There are 9 hidden switches. A switch that is on adds its own fixed numbers to the row, and there is some noise. The rows also spread widely along 11 directions, which tell nothing about the answers.
Some rows, each with its switches (1 for on, 0 for off) after it:
[ 13  -3  38  -1  -6 -22 -17 -28  -3   5  14   3 -17   7 -20  10  -2 -38
  19  -2  19   1  -6 -32   3 -29  16  29   7  16  39  12  13] : 0 0 1 0 1 1 1 1 1
[ -1   2   1 -21 -13  25 -24   0  31  22  -2  19 -11  -9   3 -13  21 -21
  15  14 -17  -8  11  -1 -13  -2 -29   0  12  12   4  33  37] : 0 1 1 0 1 0 0 1 0
[ 11 -17   6  12 -11  13  -1 -17   0  20   8  26 -28   7 -34 -10 -11  15
  18   3   3  -2   6 -25  -5 -31   2  14  27  22  56   8   5] : 0 0 1 0 1 1 1 1 0
[ -2 -17 -16   2  -5  15  20  13  -4 -15  14 -12  17   2 -27  -9 -23   6
  -3   0  -7 -19  -8  -9   0   7 -25 -14  11   7  -5 -11  15] : 0 1 0 0 1 0 0 1 1
[  0 -27   5  28  11 -12  18  10 -27 -11  19   2   7   4 -42   8 -43  13
   8   1  15 -19 -13 -24 -12 -30  -4  16  13 -17  17  -9  -3] : 0 0 1 1 1 0 0 1 1
[ 14   4   2 -13 -13 -22  -8  18  -6 -18 -18  -6  14   0 -26  11 -27   3
  -3 -18  13   6 -12 -26  12  37  -6  10  25  17  19  12 -20] : 0 0 1 0 1 1 0 0 0
[-22  25   7 -27 -20  -7  -4  12  22   0 -13  -2  15 -15   9  -2   2  -4
 -25  -7   1  16  -4  -2  18  47  12  25   2  11   8   9 -27] : 0 0 0 0 0 0 1 1 1
[-35 -65 -12   3   7 -11   2   8  -5   3  15  21  15  -6 -27 -18 -31 -13
  -3  25   0 -31   5   4 -18  -6 -11  19  -3 -35   9  16  16] : 1 0 1 0 1 0 1 0 1
[ -4 -14  13   4   8 -15   7 -22 -46 -15  -7   5  -1  -4 -71  29 -35 -24
   5  19  24 -13 -21 -37   5 -19 -15  11  22  10   6   2  18] : 0 0 1 0 1 0 1 1 0
[ 14  19  16 -14 -10 -13  -5  22   5 -20   7 -33  17  10   5   9  -6 -25
  -7 -11   7 -10 -21 -20  26  24  11  15  12   4   9  19  -2] : 0 0 1 0 1 0 0 0 1
[-17  36  21  -3  14   2 -13  15  13  27   3  25   4  -7  19   5  20   9
 -14 -12  -5  19   2  -9  -2 -14   9  63 -17 -17   2   5  -7] : 0 0 1 0 1 0 0 1 0
[-19 -53 -16  -9 -17   0  -2   2  29   8   5  21   3 -16   9 -45 -10  -3
  -6  -6 -16   3  36  34 -29  17  -7 -15 -16   5  20 -14  -3] : 0 1 0 0 1 1 0 0 0
[-29   2  16  -7 -13  -6 -19 -19  15   0  25  -4 -17  12  24 -17  34 -15
  -3  10   0  32  -5   2  -2 -16  15  11 -57  -3   3 -11  14] : 0 1 0 0 1 0 0 0 0
[-37  14  12 -16  12  16   1  -8  -3  -8 -11  -2  -4 -40  -5  22  16 -39
 -17  40  -7  16 -12  22   0   3 -18   1  -4   9  -7  -5  12] : 1 0 1 0 1 0 1 1 0
[-34 -30 -13  -3 -21 -15   0   0  -9 -20  40 -10   5  41 -12 -18  -2  -1
   0  28  12  -1 -32 -29  16   3   3  14 -38 -26   3  13  21] : 0 1 1 0 0 0 1 0 1
[-46   6  12  -7  17  -4 -13   3  -8  -3  -1   3  -2 -25   7  18  17 -29
  -4  38   7  16 -20  12  -5  -2  -7  14 -19 -15  -9   9   6] : 1 0 1 0 0 0 0 0 0
[ 10  11  18 -11 -27 -18 -29 -10  13  -5   9  11 -15  16   8  -7  22   6
  21 -17   6  31  -1 -29  -6  -7  -3  22 -25  22  21  -2  16] : 1 1 1 0 1 0 0 1 0
[  4 -43 -12   5 -16   4   4 -20 -12  -8   8  26 -15  -1 -35 -17 -14   3
  19   8   2   2  13  -5 -21 -14 -26 -15   3  32  32 -21  20] : 0 1 1 0 0 1 1 1 0
[  3 -20 -24 -11 -28  -7 -12  22  15 -16  13  16  14  28  -3 -23 -16  44
  15 -15  -6   7  -5 -24  -6  12 -17  22 -14  -9  16   4   9] : 1 0 1 0 1 0 1 1 0
[-13 -41 -29  -9   2  26  -2  12   8  15  -9  39   7 -22 -31 -20 -22  13
  -1  14 -17 -27  18  13 -27   7 -41  -4  21  -3  -1   7  22] : 1 0 0 0 1 0 1 0 0
[-10 -18  -6  -6 -26 -16 -17   0   6  -9   9   4  -7  11  -3 -14  -4  13
  28  -2   8  18 -10 -16  -6   2  -5  -4 -11   7  21   6   2] : 1 1 0 0 0 0 0 1 0
[ 28  27   8 -13   3  21 -10  24   9   8   0   2  10  -5   0  10   4 -23
   8  -3  -5 -30  -9 -16   9   0 -16  20  41  13   6  26  22] : 0 0 1 0 0 0 1 1 1
[-31  -9   7   9   5  22   5  -5   7  -5   4 -17 -25 -37  -7   7   5   0
  20  31 -11  24 -10  17 -10 -23   0 -31  21  11  45   4 -20] : 0 0 1 0 1 0 0 1 1
[-11 -12  -6  -8  -6 -20 -18  -6 -22 -35  -3   5   4  -2 -26  17 -11   6
  27  14  16  20 -22 -20 -14   2 -35  -6 -16  11  -7  -7  22] : 1 0 1 0 0 0 0 1 0

New rows, each followed by its switches (1 for on, 0 for off):
[ -4 -14 -10  -3 -21  18   4  -5   6  -7  -2  -3 -11  -5 -26  -7 -17  13
   8   9  -3   0  -8  -8   4  11 -12 -20  23  23  24   7   2] : 1 0 0 0 1 0 0 1 0
[ 22  17  13 -16 -26  12 -19   3  28   6 -12   3 -16 -12   4  -2   3  -7
  10  -5  -4   3   6  -6  -5  10  -3  -3  26  31  30  20   1] : 0 0 1 1 1 0 0 1 0
[-30  13   3 -19 -11  17  -2  -2  19   4 -21   4  -9 -35   1   5  10 -15
 -13  23  -6  23   1  21   2  34 -10 -10  15  26  17  11 -15] : 0 0 1 0 0 1 0 1 0
[-21 -16  17   0   1 -20  -8 -29 -18 -10  12   9  -8  -7 -20   3   0 -19
  -1  10  18  10  -3  -7  -9 -16   6  12 -29  10   7 -23  12] : 0 0 0 0 0 0 1 0 1
[-15 -25 -17   0 -13   4   2   0   4 -18  15  18   2   0 -13 -18  -8  33
 -10   7  -6  11   5   0 -24   3 -20   4 -31   1   4 -28  10] : 0 0 1 1 1 0 1 0 1
[  5  -9  19  -4 -12 -20 -28 -16   3   4   3   8 -22  -3 -11  -2   1  -8
  41  -9   7  20   0 -21 -13 -35   6   2   5  13  39   8  -1] : 0 1 0 0 1 0 1 1 0
[  8  20  26   3  22  -2 -14  16  -2  11 -10  13  -4 -29   9  16  11 -12
   3 -13   0   8   6   4 -12 -20   2  30  12   7  19  -3  -8] : 1 0 1 0 1 0 0 0 0
[ -5  14  15   1  27   0 -12   5 -20  -8   6   1   2 -11  -8  25   8 -15
   7  10   4   5 -17  -7 -10 -27 -20  16 -11  -6 -16 -10  22] : 0 0 1 0 1 0 0 0 0
[ 15  39  31 -16  12  11 -16  13  19  17  -1  -2   2 -22  31  12  20 -45
  -4 -13  -9  -7   3  12   3 -14  10  33  13   8   6   6   8] : 1 0 0 0 1 0 1 1 0
[  8  23  21 -20   5 -30  -3  33  -6 -12 -19  -4  36 -21  12  18 -17 -40
 -20 -24  13  -6  -4   1  13  32  11  45  18   0   4   4 -23] : 1 0 1 0 0 0 1 1 0
[-31 -26 -14  -6  -7 -13   3  17  18 -19   8  -9  18 -10  12 -16 -21  15
  -3  -7  -8  25   1  22 -11  18   1  -6 -21 -12  13 -21 -28] : 0 0 0 0 1 1 0 1 0
[-60 -36   1  -4  -3 -10   7 -11   5  -1  12   0   2 -16  -1 -17  -5 -24
 -10  26  -3  13   4  22 -12  -2   5  -2 -34 -20   1  -7  -3] : 0 1 0 0 1 0 0 1 0
[-14  11  19   5   7 -19  -7  24   4  10  11 -13   5  -2   1   7  -7  -1
  19 -10   5   8 -22 -25   6 -18  20  25  17 -25  26  25 -30] : 0 1 0 0 1 0 0 1 1
[-22 -12 -18 -17  -3 -12 -16  31   2 -15 -11  -5  20 -13 -17   9 -19  14
  31  10  -4  11 -27 -12 -11  17 -35 -14  15 -17  -7  25  -6] : 1 1 0 0 1 0 0 1 0
[ 14  -2   7  -4 -17 -13 -28   1   3 -17  23 -25 -16  32   0   2  -2   2
  44   1  11   8 -34 -35  10 -23   8  -9  -3  -1  21  21  13] : 0 0 0 0 1 0 0 0 0
[-21  -9  14  11  30 -18  14  11 -27  -5   1   7  22 -28 -31  21 -30  -9
  -7  -2   9  -6  -8  -4 -10 -19  -3  33   9 -17   1 -19 -13] : 1 0 0 0 1 0 1 1 1
[-13  29  30  12  14  20  -1  -6  -1  22  21 -16 -26  -1  -3  12  20 -10
  -1  17   5   3 -24 -18  18 -36  25  20   7  -3  23  13  -3] : 0 0 0 0 1 0 0 0 1
[-23   5  16  -2 -11  -9  11  -6   1 -16  11 -22   0  -6  12  -4   6 -20
 -22  -2   3  25  -6  10  10   8  18   6 -30  12  11 -29 -11] : 1 1 0 0 1 0 0 1 0
[  1   5  -3  -7  -9  16  15   8 -14 -24   0 -25   4   1 -23   8 -13 -14
 -18  17   2  -8 -24 -10  26  19  -1  -8  20  16  13   2   1] : 0 0 1 0 1 0 1 0 0
[-18 -22  -8  12   3   0  19   9 -28 -24  19 -10   4   8 -17   1 -17  -1
  -8  21  11  -6 -24  -3  10  -7   4   7  -7  -8  14 -16   1] : 1 0 1 0 0 0 1 0 0
[-19 -31  -1  -1   5   7  22  14   5  14  -7   7  13 -37  -9 -19 -26 -31
 -17   0 -14 -22  25  33 -10   1   7   1  27  -4  23  -4 -22] : 0 1 0 0 1 0 1 1 0
[ 18  17   0   3   9  18  10  42   9 -17   9 -29  14 -13  17  11 -14 -11
   4  -2 -11  -9 -19  15   1  -1 -10  -9  27  -3  10  -4 -13] : 0 0 1 1 1 1 0 1 0
[-12  -2  -6   6  -2  11  29  15 -12  -7 -11  -9   9 -20 -24   2 -32   8
 -19   0   4  -6  -5   7  12  22   4  -8  33  15  20 -10 -31] : 0 0 0 0 0 0 0 1 0
[-19 -15   6  -2  12  24   5   4  11  32  -7  21  -4 -35   3 -15  -2 -34
 -19  14  -7 -26  25  35 -12   0   5   6  22   2  11  10   0] : 0 0 0 0 0 0 0 0 0
[-30 -23   4  -4  -6 -12   5 -10  -6 -19   8 -12   2 -13  -6  -3  -7 -24
  -5  13   3  14  -6  10  -7   1  -4  -9 -25   3   1 -20   5] : 1 1 0 0 1 0 0 1 0
[ -9   4  30 -13  -4   9  -7 -22  16  -7  -1 -14 -15 -36  10   9  20 -61
  -6  19  -2   6   9  23  -4   3   0 -11   2  34  18  -4  19] : 1 0 1 0 1 0 0 1 1
[-17   6   6 -28  -8 -32 -12  24   9 -11 -11  -3  33  -8   4   6 -20 -19
 -12 -13   7   4 -11  -6  11  34   7  35  -2 -15  -6  15 -17] : 1 0 0 0 1 0 1 1 0
[  0 -10   8  -2 -14 -21 -14 -11  -8  -5   8  16  -8  15 -19   1 -10   5
  19  -1  17  15 -10 -29  -2 -12   1  23  -4   8  29   2   2] : 0 0 1 0 0 1 1 1 0
[ 34  -4  29 -15 -36 -14 -25 -37   5   2  11  10 -23  31 -12 -16  14 -38
   1 -14  17  -6  13 -37   8  -1   8  18 -17  43  19   6  47] : 0 1 1 0 1 0 0 0 0
[-24  -9   4  14  15  36  19 -16 -14  17   3  10 -23 -34 -36   6  -4  -7
   3  35  -2 -10  -4   8  -7 -31  -7 -13  34  16  28  -4   2] : 0 0 0 0 0 0 1 1 1
[-19 -48 -17 -13 -21   6   3 -22   3  -5  10  17   4  10 -36 -25 -25 -14
  -7  21   0 -22   8  -3  -9   7 -20  -3 -14   3  -6   0  41] : 0 0 0 0 1 0 1 1 0
[  9 -36  -7   6 -10  -2  16   9  -7 -10   7  -7   8  -6 -28 -10 -35 -13
   9  -4   6 -22  -2  -5  -4  13 -13 -17  32  20  25  -4   0] : 1 1 0 0 0 1 0 1 1
